All groups share one centre, and each spreads out both ways along 9 directions, with some noise.
In the rows, 128 means zero.
Known rows, each followed by its group:
[138 102 163 122 127 174 122 152 144 128  99 148 160 186 172 124  82 161] | ruger
[193  89 127  90 100 139 152 137  64 158 159 129 168 134 178 149 111 176] | kud
[135  79 163 149  87 119  86 143 139  58  85 117 169 151 166 100 134 180] | tofol
[ 92 180 114 165 204 158 167  61 119 207 160 121 141 116 141 117  69  88] | pufe
[100 119 180 142 109 147 163  98  91 131  73 122 147 122 146 121 109 126] | kud
[116 128 198 112 170 209 126 124  97 147  72  65 137 201 159  69 103 145] | ruger
[114  90 106 116 132 145 178 160  68  55 109 111 123  91  84 128 145 158] | tofol
[ 90 110  75  94 126 171 108 143 121 118 113 120 156 172 103 122 179 141] | tofol
[ 95 138 130 107 169 172 154 141  98 110 102  90 104 135  86 108 133 123] | ruger
[102 143  94 139 176 159 102 111 161 159 165 154 148 166 133 120 116 110] | kud
[101 104 170  68 181 172 108 133 136  93 134 148 126 175 106 114 106 118] | ruger
[ 97  75 132  42 114 127  37 111 144  81 124 120 203 191 138 120 225 130] | Mar
[139 152 133 113 181 122 106 150 162 119 138  80 125 137 136 128 151 119] | pufe
[ 79 120 146 139 160 134 150  87 149  93  97 119 178 114 141 123  36 135] | zur
[154 109 192  61 143 134 119  89  76 165 170 129 127 139 135 118 112 107] | tofol
[122 105 150 118 154 138 132  88  96 131 165 152 147 125 136 118  98 119] | tofol
[109 121  86 130 160 180 115 130 107 144 136 114 169 177 151 113 174 145] | ruger
[142 166 196 170 140 138 148 124 118 146  77  68  98 123 153  99  90 126] | Zopi
[145 138 144  45  62 149 110 109  98 228 116 129 110 171 117 138 149 104] | kud
[106 125 111 111 136 135 122 117 117 125 130 111 144 133 118 125 156 120] | Zopi
[157 118 170 135 111 104 105  79  86 154 144  93 146 122 166  95 130 137] | tofol
[117 100 146  96 165 167 171 130  74 102 132 125 140 119 121 130 108 140] | kud
[182 114 126 109  84 112 114 185 138 114 108 107 127 141 153 146 160 163] | Zopi
[156 143 114  81  81 132 154 116  76 200 118  88  95 114 103 131 125 124] | ruger
[115 128 101 102  96 135 106 115 107 164 125 116 151 159 138 128 220 120] | Zopi
[155 155 126 129 214 110 130 112 145 155 221 142 121 113 142 137 103  97] | pufe
[ 74 129 120  90 150 197 114 135 111 127  83  91 127 192  93  90 168 125] | zur
[100 184 105 131 169  99 121 107 185 148 101  45 175 120 175 148 176  99] | pufe
[130 131  89 121 169 122 106 137 187 131 163 147 170 147 161 157 130 127] | pufe
[122 108 141 113 149 119  88 151 191  83 125 146 166 163 159 148 149 130] | pufe
[ 81 127 150  97 184 149 135  50 108 136 144 111 150 120 103  98  51 106] | Zopi
[132 141 188 132 174 105 125 112 117 115 153 128 106 101 130 128 153  86] | zur
[120 101 103 124 111 116  99 140 194  88 115 148 197 149 169 145  96 164] | zur
[ 66 143 100 168 193 146 138 107 129  88 108  73 158 115 115  98 139 121] | Mar
[136 131  65  92 154 144 102 113 148 183 187 149 175 168 152 151 137 123] | pufe
[ 97 122 168 122 197 110  76  41 138 118 167  91 200 135 170  89 123 106] | Mar
[104 153 130 199 137 155 162 140 136 132  79 131 127 131 153 127 116 130] | Zopi
[103 118 126 109 149 171 161  90  89 171 152 165 148 141 124 137  99 111] | Zopi
[150 141 143 166 105 117  91 154 157 114  76  59 126 152 161  93 155 158] | tofol
[128 167  88 131 162 150 138 133 139 186 149 116 117 146 129 135 138 112] | tofol
[120 158 171 147 140 170 114 135 148 164  85 110 103 180 139  96 105 124] | Mar
[105 136 107 105 177 147  87 142 167 125 145 123 131 171 120 121 173 110] | tofol
[142 125 143  78 111 121 112 105 101 170 149 118 140 140 142 132 177 109] | tofol
[153 121  51 168 134 146 126 174 188 135 140 166 157 158 166 147  91 174] | zur
[137 105 142 121 133 136 113 132 152 112 122 138 170 156 168 131  98 150] | Mar
[135 116 128  82 122 132 123 143 114 131 139 126 116 135 112 141 158 117] | kud
[143 131 175 106 189 129 111 130 139 112 150 105 110 137 125 110 105 116] | Zopi
[166  94 210  52  55  65 137 155  66  78  93 101 100  79 121 169 241 109] | Mar
[ 84 119 172 144 170 160 125 109 138 101  96 136 156 154 141 104  99 118] | kud
[ 93 113 147 158  98 191 201 132  78 153  84 206 132 142 136 151 116 126] | zur
[118 160 133 139 175 143 103 142 139 130 118  63 105 155 119  90 153 119] | Mar
[157 122 143 115  84 147 106 136 108 164  94  79 139 175 157 101 128 166] | tofol
[135 113 172  45 165 113  72 110 126 113 169  91 125 146 117 110 174 103] | zur
[124 109 175  90 166 177 138 138 120 114 119 138 124 162 124 117  61 132] | Zopi
[119 115 166  84 169 155 127 136 117  96 124 112 113 147 109 116 119 121] | zur
[135 120 128 100  55 126 174 140  63 134  69 105 127 106 123 151 167 143] | ruger
[176 115  89  75  85 144 114 171 125 172 147 145 120 176 132 155 169 150] | Mar
[127 152 164 116 194 210 196 140  48 182 146 128  50 144  89 109 106 103] | zur
[160 151 168 158 183 178 174 158 122 166 136 140  89 146 149 123  54 131] | Zopi
[117 151 117 124 122 185 171 151  91 170  86 105  87 150 103 119 125 133] | Mar
[109 125 185 157 118 112 134  92  61 111 132 122  91  94  99  97 183  96] | pufe
[156 146 138 168 143 130 157 198 163 120 124 173  67 127 125 156 119 128] | Mar
[ 92 188  92 174 172 131 102 142 196 138 122 111  86 143  99 113 152  94] | kud
[134 129 159 128  71  91 129 109  91 135  96  99 141  99 155 139 200 116] | ruger
[103 124 155 107  87 139 133 138 113 111  56 105 121 132 114 129 165 126] | kud
[ 86 138  92 171 112 142 132 151 143  95  69 108 144 140 129 121 183 139] | zur
[152  81 196  62 124 155 131 178 122  80 101 150 125 165 133 142  93 153] | kud
[151 148 143  86 102 149 168 150 110 169  89 102  62 124  80 126  52 135] | ruger
[136 123 139 170  94 156 112 137 166 165  99 177 160 187 191 129 101 151] | zur
[128 134  99 139 146 133 139 105  83 162 186 143 113 110 107 119 160 110] | pufe
[180 140 102  93 106 137 115  91  74 242 180  83 149 155 166 113 145 138] | kud
[153 106 142 104 110 157  94 149 129 148 127 142 124 186 136 109 125 148] | pufe
[115 111 187  95 147 168 105  68 119 165 113 110 180 182 168  89  66 129] | Mar
[132  87 164 123  60 120 137 130  94 112  94 161 143 126 144 141 153 138] | pufe
[100 124 175 150  99 172 181 129  73 117  25  74 136 132 146 109 129 146] | ruger
[133  89  98  45 158 149 102 154 143 108 197 200 139 160 103 159 125 129] | ruger
[ 92 157 139 176 133 159 188  92  85 166  88 116 128 109 132 121 110 110] | Zopi

New rows, each followed by its group:
[ 60 152 124 167 125 158 147 106 120 139  80 146 127 135 115 122 159  94] | Mar
[162  89  91 106  95  90 120 154 132  88 148 143 180 111 156 174 175 160] | Mar
[136 118 228 140 137 155 125  95 105 151  92 109 159 168 205 102 103 133] | ruger
[123 111 146  86 128 133 117 125 120 113 126 127 142 135 125 132 130 132] | Zopi
[133 137 192  71 203 169  93  94 111 184 191 130 112 183 129  97 125  87] | Zopi
[106 120 136  92 200 175 110 107 118 137 174 139 149 170 130 110 141 112] | ruger
[135 142 139 100 173 148 159 146  96 130 144 118  80 116  88 128 136 105] | Mar
[131 129 142 133 147 142 157  84  86 168 152 127 149 115 154 128 100 123] | kud
[ 89 105 108  69 144 135 132  79 121 115 129  97 191 124 115 127  75 138] | zur
[108  87 143  64 163 151 106 125 152  82 140 150 158 163 109 125  75 142] | Zopi
[128 126 126 164 146 132 132 134 147 120 130 142 139 130 147 129 101 142] | tofol
[115 118 141  71 149 182 156 131 109 140 127 149 110 153  96 131  68 129] | ruger
[147  90 156  51 127 159 135 153 105 126 144 177 121 153 113 154 125 131] | Mar
[126 112 179 120 190 162  89 139 117  95 165 136  76 167  84  68 125 118] | pufe
[168  98 115  69 121 156 124 190 131 116 127 125 125 167 123 139 104 171] | Zopi
[169 157 143 124 102 152 133 130 114 228 139 154  82 156 142 136 127 106] | Mar
[169  95 184  62 172 116  88 145 164  89 162 122 131 152 133 121  59 148] | Zopi
[125 121  91 134  86  95 129 144 131  89  90  89 150  98 130 138 162 156] | Zopi
[141 135 156 126 149 179 163 113  48 178 113  75 143 141 166 104 141 136] | ruger
[122 137 139 109 139 149 119  97 101 183 160 142 138 156 142 127 163  97] | Zopi
[103 158  93 185 168 120 139 119 126 148 163 152 129 113 140 139 191  92] | Zopi
[123 110 131 144 158 147 134 149 141  98 141 167 128 134 128 134 110 133] | pufe
[197 146 177 104 142 154 119 139 104 222 168 129  97 175 169 122 113 119] | Zopi
[149 162 155 155 109 138 155 124  77 205 118 107 101 127 155 132 193 101] | Zopi
[141 139 100 145 131 138 152 128 101 138  98  38 154 119 154 105 107 171] | Mar
[130 128 171  44 102 107  74 121 122 141 118  93 129 159 128 130 237  96] | tofol
[166 151 185 134 162 138 101 122 136 165 134  83 125 161 176  93 114 129] | ruger
[100 131 113 115 139 161 178  85  80 163 124 124 150 113 119 130  85 124] | zur
[156 122 121 161  97 149 150 118  83 164 117 105 144 130 160 103  76 171] | tofol
[ 82 136 123 123 166 120 106  75 147 118 126  85 174 123 132 104 111 115] | zur
[132 112 148 116 140 157 142 119  68 142 134 112 165 144 167 125 170 137] | ruger
[115 144  93 114 222 110  99 132 151  81 196 102 113 112  91 117 172 103] | Zopi
[133 118 154 150  95 102 137 101 107 133 117 132 167 106 173 145 148 124] | kud
[153 152 105 140 125 131 123 134 134 190 158 145 117 145 143 135 147 122] | Mar
[144 140 169  98 168 116 133 130 143 129 125 102 140 124 159 148 112 117] | pufe
[ 88 125 167 129 192 170 119 114 142  82  80  67 154 162 134  78  83 145] | Mar
[192 104  85 138 118 152  86 175 145 131 146 101 146 184 158  90  94 211] | tofol
[133 151 162 145 108 102 123  91 119 165 123 119 128 119 161 129 159  98] | Mar
[172 131  64 129 173 127 132 151 107 144 202 107 145 121 148 130 153 153] | kud
[154 122 133  93  27 113  89 147 117 162  79 102 132 166 155 132 232 137] | Mar
[100 114 139  48 153 151  86 131 129 111 129 114 129 175 104 122 197 102] | tofol
[121 110 128  89 157 171 126 125 110 118 109  75 158 163 138 102  96 162] | Mar
[169 126 104 151  80 142 196 169  77 172 119 174 118 114 159 182 163 138] | Zopi
[ 83 161 129 163 141 162 129 162 185 121  50 115 129 172 140 130 135 122] | tofol
[132 102 152 106 104 129 143 164 118  92  96 151 125 130 130 153 147 135] | Mar
[ 98 169 151 135 119 128 150 107  99 137  68  58  91 102  96 102 145 104] | ruger
[ 61 120 112 105 226 142  88 104 161  65 169 132 144 147  83 105 155  93] | Zopi
[160 133 122 124 123 107 105 108 117 173 166 112 152 134 168 130 158 126] | kud
[112  92 191 124 128 140 147  82  78 107 125 143 154 118 138 111  86 132] | tofol
[145 125 205  92 114 163 146 135  91 147  81 108 109 162 145 118 111 129] | Zopi
[118 128 128 175 132 166 157  87  80 159 119 108 151 128 147  82  55 156] | tofol
[135  91 148  90 136 148 169 169  97  70  91 105 141 114 119 139 103 170] | Mar
[147  79 174  73 153 149 122 168 134  56 110 122 152 154 141 129  87 172] | Mar
[143 124 133 144 124 136 164 130 107 156 150 184 133 117 157 165 132 118] | Zopi
[134 136 123 177 132 157 159 129 109 140  98 101 130 137 145  98  68 165] | tofol
[117 120 182 212 146 157 151 117 126 118  82 139 194 149 231 121 113 150] | ruger
[135 136 140 151 132 100 110  91 135 143 140 105 167 119 174 119 141 125] | Mar
[128 151 144 136 106 130 117 130 127 163 108 121 100 144 129 128 178 102] | Mar
[101  97 167 121  87 131 103 121 153 111  91 187 163 165 157 147 151 115] | Mar
[132 147 150 128 177 128 113 107 141 128 139  81 124 129 128  95  85 124] | Zopi
[148 176 129 171 166 136 143 129 152 189 138 123 116 135 162 130  86 118] | tofol
[134 120 165 139 134 151  86 123 159 143 108 123 167 192 189 105 128 141] | ruger
[135 147 126 130 147 131 147 100 100 177 167 140 120 114 128 135 131  99] | Mar
[152 146 142 162 129 111 140 127 128 137 116  86 131 108 158 127 130 136] | Mar
[136 154 162 156 173 173 134 161 138 149 111 130  98 169 145 114 117 122] | Zopi
[135 128 124 173 193 104 114  99 133 130 203 152 176 116 186 137 176 106] | ruger
[121 127 183  56 104 190 150 134  71 183  96 151  73 173  92 129 140  97] | Mar
[132  59 117  79  99 124 149 146 115  73 132 188 189 119 149 184 128 158] | Mar
[140 124 157 118 158 143 136 151 112 108 116  99 122 137 136 117 115 139] | kud
[148 103  79  61 119 156 105 176 134 125 143 144 129 174 107 142 148 155] | ruger
[180 102 217 118  73 149 147 146  92 179 117 207 112 156 183 164 121 127] | zur
[153 102 113 103 130 122 102 179 126  75 132 101 126 137 119 119 177 160] | tofol
[112 118 135 108 150 147 125  67 116 174 166 166 174 144 159 130  91 111] | Mar
[158  91 137  70 125 146 140 129 120 144 146 160 157 149 149 153  62 152] | zur
[ 68 129 134 131 186 177 123 103 128 106 100  86 159 160 124  87 103 128] | Mar
[ 68 150 150 140  84 144 116  84 108 172  83 143 132 150 124 121 211  77] | Mar
[ 86 124 139 165 158 179 127  94 114 140 107 124 186 175 178 106 140 130] | ruger
[107 124 112 124 150 153 108 127 176 137 137 173 141 169 126 126  84 125] | ruger
[146 144 112  83 131 140 135 146 122 160 139 116  87 135  91 127 101 126] | ruger
[120 139 152 158 152 120 118  93 162 123 117 110 154 127 155 107  49 135] | Zopi
[131 135 101  95 187 184 155 151  93 162 178 155 105 147 105 135 133 117] | Zopi
[129 151  95 127 149 164 186 176  94 142 131 146  64 117  78 149 140 115] | Mar
[138 143 130 142 171 125 131 133 145 121 141  97 122 122 129 110  91 137] | Zopi
[105 143 129 115 215 161 112 129 157 103 140  81 115 156  98  85  80 133] | Zopi
[129 148 192 124 162 128 115 119 147 123 114 100  97 133 124 101 102 109] | ruger
[164 142 122 121 182 146 139 159 105 141 152  66 101 128 128 105 128 146] | kud
[120 116  79  94 124 141 125  98  86 154 146  85 184 134 142 119 149 149] | Mar
